All rows are made from the same 11 directions, up to rounding. Whole rows:
In the rows, zero is written as 128.
[[102  94 117 128 109 135 142 193 171 117 155 141  77 121 114 124 105 132
  105  82 134 148 128]
 [ 78 105 163 104 112 116 127 129 159 142 147 107 119 125 126 103  98 146
  143 118 118 145 134]
 [146 157 158  99 104 107 103 139 125 143 117 107  93 131 131 125 161 126
  126 153 125 136 163]
 [121 131 103 129 144 133 120 110 115 142 160 124 149 140 133 131 147 161
  125  93 131  99 115]
 [141 145 120 146 138 138 124 118 145 116 122 194 112  96  89 135 165  93
  154 119 191 135 126]
 [119 126  72 143 142 124 115  86 121 171 164 123 109 147 108 114 134 146
  138 117 167 102 144]
 [120  99 109 171 152 102 103  61 157 179 141 136  86 130 117 124  96 138
  145 109 153 152 157]
 [104 128 123 140 143 134 117  89 147 157 166 160 103 118 121 116 137 124
  161 113 176 137 133]
 [106 132  81 137 194 173 181 128 140 102 143 141 189 103 125 134 126 142
  125 114 143 104  90]
 [136 127 160 148 174 151 155 117 142 108 109 143 154 105 174 152 108 119
  124 135  97 165 108]
 [128 125 169 113  98 119 132  86 118 135  95 131 121 154  59 124 152 139
  145 117 129 129 117]
 [124 130 135 111 125 134 126 150 125 140 159 109 111 147 150 136 146 164
  102  92 102 125 124]
 [150 141 125 107 170 163 126 158 137 100 118 147 145  95 151 123 139 120
  151 130 114 136 126]]

Rows cut short, each followed by the rest of it:
[133 139 137 155  97 108 117 109  86 129 143 133 162 151 156 156 146 127
 102 121 127]	[103 101]
[133 132 146 116 138 110 140  99 145 150 101  96 106 144  76 141 152 173
 107 104 115]	[133 142]
[127 107  58 168 165 142 173  87 118 113 108 138 183 138  62 143 118 148
 114  99 149]	[86 88]
[116 169 115 119 153 169 178 150 126 123 158 131 122 121 148 136 163 118
 109 156 156]	[122 119]
[153 117 130 100 131 159 135 142 111 123 102 117 106 150 119 107 118 128
 145 142  90]	[140 133]
[ 98 141 123 120 104 125 122 120 114 140 176 136 141 141 116 127 165 146
 127  97 161]	[ 93 108]
[133 107  96 128 165 149 116 133 133 132 140 124 131 121 161 109  92 134
 150 125 106]	[134 137]
[130 119 135 125 132 138 156 140 143  84  85 153 162 110  67 139 137 127
 129 102 130]	[123  96]
[157 129 101 135 140 126 103 102 127 176 134 119  53 149 126 116 130 130
 137 140 137]	[146 176]
[105 133 133 134 112  99 166 103 147 138 102 101 120 134  62 136 131 135
 102 147 156]	[123 137]
[164 109 119 140 141 129 122 133 133 117  83 131 112 122 124 126  96 109
 136 146 105]	[152 146]
[117 128 138 129 150 146 154 106 127 123 121 127 152 126 131 127 118 128
 137 141 121]	[134 112]
[140 125 116 139 136 100  99 103 150 144 107 134 108 109 101 120 121 117
 150 138 154]	[137 163]
[111 136 159 143 127 115 137  78 120 138 116 122 153 123 149 122 104  99
 149 188 138]	[141 129]
[151 122  80 136 131 154 137 131 113 122 107 147 103 132 101 103 110  85
 155 173 154]	[127 142]
[153 135 114 161 140 146 140 129 130 133 132 161  79 128 140 144 134  98
 117 138 150]	[154 136]
[165 129  62 116 192 140  94 137 135 130 132 123 144 115 123 131 154 180
 131  68 112]	[ 98 140]
[113 107 102 134 118 163 152 113 116 142 149 150  91 159  93 103 116 117
 149 126 153]	[128 116]
[126 147  77 133 199 158 168 123 146 130 140 118 142 112 125 140 143 153
 110 122 143]	[114 127]
[ 84 110 113 138 129 110 136  83 139 164 149 100 129 141 112 108  94 143
 137 139 147]	[120 138]
[117 118  83  72 121 149 111 167 127 129 134 106 113 127 101  62 109 123
 178 158 135]	[105 159]
[158 145 129 143 126 123  98 145 120 120 132 156 120 110 168 142 144  99
 128 136 138]	[136 137]
[143 108  92 206 169 134 152 102 139 109 116 174 153 108 136 168 100 107
 107 109 147]	[139 100]
[131 140  70 143 159 143 153 123 117 142 149 112 127 141 130 137 137 145
 101 130 143]	[103 130]
[108 164 142 132 121  98 131 120 145 131 130 123 140  96 131 135 147 105
 123 172 174]	[124 146]
[110 136 120  68 111 141 107 233 165 115 163 119  80  95 148  89 130 117
 141 135 136]	[135 166]
[119 101 160 125 169 188 171  67 135 124 100 166 129 134  92 104 103 118
 190 130 117]	[168  95]
[148  99 173 136 106 122 111 111 131 135 103 147  86 149 113 134 118 129
 136  98  98]	[167 126]
[105  94 134 151 104 129 137 110 112 152 145 109 105 159 173 106  55 103
 134 175 110]	[153 134]
[133 118  83 142 149 105 132 128 134 137 115  83 141 129 130 133  98 148
  98 139 114]	[112 149]
[ 95 126  97 125 175 137 105 126 162 141 182 141 144  88 161 108 119 141
 161 105 156]	[121 137]
[166 126 112 127 143 116  82 149 129 109 104 137 147 100 147 127 122 119
 145 125 112]	[125 145]
[129 135 133 138  89 122 134 138  88 120 128 116 146 146 164 127 109  94
 117 182 122]	[117 121]
[150 142  88 153 148 168 188 136  87 112 141 130 151 170 123 176 170 162
  59  85 113]	[93 74]
[ 93  92 156 134 130 141 136 126 149 131 149 137 122 125 159 114  77 125
 145 118 108]	[162 115]
[128 123 178 149 123 133 163  61 115 156 113 125 101 172 112 149 133 140
 114 126 111]	[159 111]
[144 132 189 117 151 167 171 147 132  78  77 143 160 106 155 140 113 100
 135 160  80]	[170  98]
[145 138 125 169 126 135 140  97  90 138 135 138 129 150 172 146 120  99
 115 166 131]	[134 117]
[129 110 139 112 120 160 105 135 122 133 155 164  97 140 133 106 134 128
 166  92 122]	[142 117]
[148 125 103 134 105 126 117 120  91 119 102 131 144 140 115 109 111  93
 151 174 136]	[108 131]
[122  91 129 150 129 157 122 166 132  70 144 200 183 104 143 145 116 122
 137  46 115]	[124  60]
[119 143 112 112 190 170 143 118 142 134 154 137 138 110 145 120 145 148
 150 114 133]	[129 122]
[125 101 114 120 132 158 137  92 101 146 132 123 123 170 107 102 109 146
 156 118 108]	[122 113]
[ 97 138 197  87 182 149 130 132 180 120 139 127 151  77 177 120 126 148
 162 117  96]	[171 127]
[124 175 141  67 143 132 149 148 124 140 123  56 131 132 142 116 158 155
 112 181 105]	[114 158]
[139  88 140 130 122 154 114 114 104 116 122 155 143 151 131 116 102 131
 160  92  89]	[136  94]
[ 70 139 110 129 128 137 180 169 149 138 194  98 116 130 159 137 125 147
  72 126 148]	[118 121]
[145 101  91 124 114 123 148 146 102  91  67  95 180 143  85 117  86 125
 120 155  94]	[ 96 116]
[133 101 172 117  90 159 153 104  89 122  98 136 114 178 104 109 105 111
 153 147  91]	[150  98]
[145 119  81 125 155 166 142 166 119 118 145 127 121 139 143 129 126 146
 111 102 106]	[117 118]
[130 150 145 116 114  93 120 103 102 130 100  82 180 135 132 131 133 136
 120 170 112]	[101 134]
[101 120 121 162 119 107 124 102 121 130 148 135 169 122 151 134 103 115
 127 136 148]	[114 112]
[125 120 111 111 115 104  98 150 131 134 131  97 131 124 137 109 108 136
 132 138 117]	[114 154]
[103 109 120 151 126 129 166 122 145 137 142 125 108 144 104 142 115 144
  96 101 137]	[134 114]
[114 146 118  87 108 151 135 137 105 124 143 130 135 142  92 100 163 130
 153 134 150]	[ 94 117]
[ 84 134 144 102 103 142 152 131 109 145 170  98 128 156 151 106 122 135
 127 154 124]	[118 118]
[123 113 115 123 148 119 107 124 145 138 134 114 134 118 134 118 110 150
 139 109 115]	[127 141]
[142 152 113 154 114  93 145 161 120 118 124  95 142 131 148 177 146 138
  45 132 123]	[107 130]
[ 93 112 135 137  98 113 160 128 153 135 128 122  98 137  77 128 115 128
 108 123 154]	[136 127]
[123 121 110 149 147 131 124 127 145 132 141 145 119 108 148 125 107 110
 138 136 147]	[141 138]
[138 126 132 128 133 152 122 117 119 118 125 166 130 123 121 118 135 108
 163 126 139]	[134 114]
[142 125  87 103 149 146 110 151 110  98 120 128 187 117 122 112 132 143
 151 110 111]	[ 87 113]
[133 113 136 126  81 118 130 114  94 134 108 113 120 170  98 117 116 123
 127 145 115]	[119 122]
[121  80 125 134 121 147 118 180 132  88 143 154 157 122 158 129  87 135
 126  67  85]	[131  88]
[155 146 102 125 154 135 114  82 105 149 104 118 127 130 128 102 123 104
 171 195 142]	[124 160]
